The first 7 rows are patterns. Each new row is the sum of 2 different patterns, raised or lowered, with some noise. Before adding, each is slid sideways (what falls off one end comes back at the other) and multiplied by a number that may be negative. Names go in the order of the patterns.
In the rows, zero is written as 128.
Known rows, each followed by the names of its patterns:
[116 136 110 161 111 120 118 128 107 157 151 148 137 154 154 135 136 106
  93 114 128 123 128 122 134 126 125 127 112 145 128] | gute
[105 130 132 115 154 109 151 141 142 101  98 120 131  95 160 156 139 111
 112 117  83 110 117 138 128 121 123 126  93 150  88] | mam
[169 147  81 111 136 124 107 130 121 121 110 119 168 123 105 108 165 127
 146 139 123 115 166 149  90 152  93 199 123 105 108] | Kes
[127  90  95 135 163 136 128 111 103 109 117 106 128 161 143 159 103 127
 140 119 133 144 133 141 134 119 139 157 136 116 156] | togar
[126 115 101  99  98 115 128  98 178 143 108 145 110 171 127 125  99 160
 172 127 154 175 175 142 102 117 110 142 106 132 113] | begi
[105 115 118 132 168 147 157 141 151 138 119 133 136 169 124 134 133 139
  90 124 155 106 152 140 135 139 115 104  92 123 112] | pedu
[135 120 120 140 118 133 108 118 120 141 111 170 130 125 168 110 124 130
 142 113 119 119 148 139 111  81 132 116 145  90 122] | Lop

New rows, each followed by the names of its patterns:
[202 207 159 151 166 172 115 113 130 147 160 127 146 137 112 161  91 106
 129 143 136 152 165 181 149 172 110 149 139 148  96] | mam begi
[117 126 135 122 136 153 120 143  98 123 127 120 139 138 130 117 138 122
 136 145 157 124 135 141  92 101 132 149 143 143 137] | togar pedu
[124  94 121 112 117 101 120 126 137 105 105 114 118 115 139  97 119 128
  87 106 106  93 119 123 111 124  98  98 121 135 107] | togar Lop
[198 170 141 141 156 149 146 167 206 182 168 141 176 184 130 168 165 159
 179 176 132 160 213 155 171 145 163 139 143 144 186] | Kes togar
[184 146 144 124 147 136 167 142 172 139 168 159 139 143 143 108 151 127
 132 116 140 171 140 145 150 104 116 124 151 160 143] | mam Lop
[112  91 106 117 133 104 103 111 131 103 111  97 139  87 108  97 119  98
 136 117 134  90 127 129  89 124  92  79  88 116 110] | gute Lop
[143 142 145 157 133 148 125 170 173 155 173 136 142 162 140 162 164 156
 150 162 120 156 170 132 150 169 145 115 133 158 178] | togar Lop
[100  83 103  94 104 131  95 105  86 106 120  80 115 150 124  89 148  68
  83  91  95 103 111 138 110 143 160 133 121 113  79] | gute pedu
[124 123 123 118 101 153 136  96 123 160 128 144 127 109  96 151 133  85
 137  94 180 140 118 125 161 151  97 108 133 127 131] | Kes pedu
[161 116 104  85 131  79 111  83  92  79 128 122 117 103 133  63  85  66
 111 114  84 149 116 107  82 107 110 108  89 123  90] | mam Lop
[121 167 173 125 114 123 114  94 124 123 148 134 120 132 146 104 143 112
 110 109 114 124 174 118 150 131 127  94  98 109 132] | mam togar
[106 107  63 125  72 151  93  80  67 144  93  51  87 109  90  97  90 106
 102  93  79 116  92  84  66 146 113 121  99  87  84] | mam Kes
[124 131 184 133 156 157 153 145 141 125 130 147 138 120 145 112 145 172
 135 173 156 159 144 145 153 155 162 135 157 175 150] | pedu Lop
[179 159 125 127 138 183 144 130 176 175 138 148 122 144 144 131 166 170
 180 149 162 194 161 150 138 134 134 135 145 127 137] | Kes pedu
[119  86  81  96 121 103 112 109 107  85  93  96  74  93 117 101  97  92
  79  67  90  79  78  92  84  82 115 113  99 103 130] | togar pedu
[ 93  96 118  90  88  93 135  89 104 102 144 109 133 128 105  99 121 101
  69 122  76 158  98  91  89 133 118  60 102 109  95] | gute Kes
[151 134 155 148 153 125 136 155 172 152 136 131 176 140 150 121 159 139
 156 140 170 126 130 118 145  95 120 139 111 171 172] | gute Lop
[167 151 167 162 166 150 177 188 171 130 177 100 133 169 145 144 104 173
 140 194  85 118 164 141  88 101 166 181 155 168 150] | Kes begi
[156 143 177 137 167 170 142 157 164 133 151 144 107 137 168 141 164 147
 169 115 137 146 164 144 148 190 192 152 148 136 177] | mam Lop
[124 138  81 126 110 111 122 113  80  83 131  91 120  69 112 129 144 101
 118 145 135 115 110 127 115 138 115 125 120  97  96] | Kes pedu
[135 167 152 140 159 190 135 180 142 189 161 166 128 146 159 150  94 190
 176 181 118 141 153 112 136 158 161 162 138 146 151] | mam Lop
[111  56 116  54 103 119 112  82  88 132 113  85 121 118  90 116  92 146
  94  69  98 118  98 105 124 109 103 129 136  84  96] | gute Kes
[158 149 163 157 143 184 184 158 113 141 148 183 184 159 131 175 146 138
 115 124 179 149 139 170 142 144 136 135 144 171 131] | togar Lop
[135 120 105 128 105 104 113 106 122 107 106 101 101 139  65 130 151 149
 109 104  85  97 113 128 109 102 127 108 106 132 101] | gute togar
[156 208 171 181 185 170 150 201 167 102 176 125 225 155 134 144 198 176
 113 135 176 157 132 167 143 171 133 146 193 154 125] | gute Kes
[135 136 126 174 171 159 129 157 141 168 137 166 141 183 178 151 158 148
 137 159 145 162 175 138 158 174 109 142 157  98 173] | mam Lop
[138 125 125 183 153 109 112 134 132 120 132 148 109 146 139 152 124 125
 100 164 114 131 126 144 143 158 140 129 121  88 164] | mam Kes
[101  97  68  94 122 144 119 112  65 113  59  83  96 119 136 156 128 113
 127 141  80  93 123 123  96 153 133 138 129 110  93] | mam togar
[117  95 120 102 121 144 134 132  93 126 131  92 105 166 117 108 119 101
 112 131  96 110 143 140 102 113 135 147 137 128  80] | begi pedu
[127 151 157 176 142 151 160 143 158 137  96 126 102 145 108 125 142 135
 119 117 156 144 140 144 189 145 118 147  97 121 133] | gute pedu
[ 96 124 106 114  97  95 129 127 113 120  99 136 122  87 103 103  94 102
  90 119 110 124 115 127  76 108 109  79 117 111 107] | gute Lop
[122 119 100 146 130 119 115 100 161 145 115 125 109 134 151 137 144 137
 134 151 125 143 113 101 101 135  88 122 121  98 135] | gute Lop
[ 85 123 119 109 109 159 123 127 107 107 107 133 122 116 106 121 162 106
  94 109 111 133  70  93 103 127 120 117 106 130  78] | mam Kes
[170 189 144 122 120 148 140 124 145 162 136 148 109 165 149 150 130 193
 124 125 170 101 149 145 137 151 179 186 158 150 161] | pedu Lop
[144 117 115 102 172 152 157 131 203 152 134 174 135 155 163 159 172 175
 205 125 158 187 154 173 120 113 135 140 119 100 142] | begi pedu
[128 137 155 155 146 186 158 148 142 136 168 141 143 165 130 163 175 156
 152 160 140 172 132 141 124 148 159 153 142 168 120] | gute mam
[ 62  92 106  46 121  82  84  74 126 123 108  79 111  86 110  84 116  93
 131 131 103 108  94  86 108  94 110 128  85 113 123] | mam Lop
[119 115 118 132 114 129 111 126 128 138 104  90 115 133  89 142 164 151
 111  93 113 101 126 134 141 132 134 122 103  97 117] | mam togar
[163 106 148 149 142 127 170 200 160 132 118 156 132 132 154 187 176 151
 131 142 107 178  99 131 142 152 131 159 114 154 154] | mam begi
[ 99 126 119 100 108  91  65  96  71  67  78 107  87 102 132  99 101  67
  94  96 152 130 100 134 105  93  69  81  87 147 136] | togar pedu
[183 147 120 162 144 147 154 147 168 169 176 159 156 183 164 157 161 123
 168 131 146 138 152 150 172 167 147 164 171 171 155] | gute pedu
[145 153 164 128 129 175 114 145 180 173 152 135 166 156 177 187 176 167
 169 129 113 121 118 158 148 146 158 144 114 151 137] | togar pedu
[154 117  90 120 153 111 144 115 149  96 149 132  90 124 120 202 136 112
 131 179 144  91  89  98 107 105 120 116 111 113 113] | gute Kes
[ 99 179 168 136  93 123 119 106  97 122 150 131 125 139 129 106 144  93
 110 145 130 149 161 116 181 139 147 112 117 119 134] | mam Lop
[121 121 128 110  95  98 108 101  87 124  99  58  71 106 134 107  90  93
  76  73  94  68 121 121 110 124  75  86 130 105 117] | gute togar
[137 143 153 158 169 150 158 164 175 162 114 119 183 133 151 115 149 136
 169 116 123 150 128  98 118 104 160 152 127 145 160] | begi Lop
[121  91  90 105 114 113 111 119 126 112  94 112 100 128  97 120  90 126
 106 122 118 125  99 131 111 103 103 107 102 103 105] | gute mam
[171  99 129 120 150 130 122 108  87 108 132 115  86 128 102 202 135 133
 120 168 142  83 116 133 154 105 128 122 126  77 113] | Kes pedu
[ 72 107  64  82  98 104  87 111  85 129 110  98  87  68  66  78  71 140
 121 103  70  68  74  51  67  84 121 101 105  77  92] | mam togar
[111 119 124 115 177 143 120 150 129 198 152 155 125 179 184 136 167 185
 203 153 123 135 133 135 123 159 118 153 138 122 124] | begi pedu
[175 127 167 152 152 183 137 116 107 167 136 140 145 139 146 208 179 155
 175 151 198 139 142 147 211 158 131 144 166 116 136] | Kes pedu
[116  92  91  56  96 122 109  84  72  68  92  92  66  63 122  97 129  48
  88 108  81  93 115  92 106  84  80  97 127  88 113] | togar Lop
[133 148 138 111 129 160 126 174 213 192 149 129 148 160 165 176 174 164
 184 143 128 152 124 189 131 158 169 159 144 169 123] | gute togar
[119 113 103 118  96 138 147 126 103 134 150 103 128 139 127 108  92 112
 122 133 148 138 130 141 112 107 110  87 150 113 136] | gute togar
[100  84 105 102 103  90 132 141 110  75 122 101 142 142 138 106 114 108
  87  81 106 153 121  93 111 101  72  98  95 113 120] | mam togar
[121 162 104  95 101 177 112 138 130 117  79 151 153  65 155  88 190 117
  84  82 135 131  59  86 117 105  96 142 120 127 106] | Kes pedu
[104 142 138 113 117 116 116 115 125 125 121 124 130  78 125 106 124 108
 111 101 118  88 100  94 123 134 109  92 126  98  79] | mam togar
[145  51 134  83 176 102  97  87 158 118  59  90 129  97 122 116 105 134
  82 102 154 117  81  88 143 128 138 112  75 101 142] | Kes Lop
[120 134 128 105 136 135 174 137 140 156 141 133 127  96 114 116 117  99
 120 146 114 128 121 156 125 110 119 163 145 125 162] | togar pedu
[128 114  99 108 116 109 110  86 130 111 116 154 138 132 133 133 137 114
 124 115 161  87 120 123 101  97 116 139  91 145 131] | pedu Lop
[ 87  78  79 119  80  89 128 104 120  62  84  90 108  96 133 123 127 104
  97 110  83 119  79  61  92  94  83  93  84 100 102] | gute togar
[152 171 168 134 163 153 125 126 138 127 127 114 117 107 117 139 121 132
 124 148 148 120 128 172 135 119 162 120 135 136 124] | togar pedu
[104  76  91  70  63  73  80  79 117 128 121 122  91  99  96  89 102 128
  94 105 101  94  79 112 115  72 127 100  71  77  90] | togar pedu
[126 155 160 164 181 169 176 179 161 124 153 110 175 158 127 173 154 142
 145 153 156 167 138 126 158 189 133 164 177 201 154] | togar Lop
[113  98 125 128 114 122 119  84 139 116 107 103 142 105  96  73 135 154
 131  97  78  86  97  84 114 131 149 117 132  84  85] | mam togar
[152 130 137 126 139 135 115  79 101 136 162 119 129 107 154 123 114 118
 140 109 122 122 128 154 117 105 131  81 105 143 100] | gute Lop
[ 93  75 101  86 101  85 134 124 108 139 100 145 121 113  95 129 115  96
 109 131 125 110  97 100  93  94  97 107  96 101 119] | begi pedu
[ 72 111 136  90 118 164 148 116  77 108 117 145 136 161 132 141 141  81
 105  92 153 116 103 125 126 111 108  85 116 123 118] | togar Lop
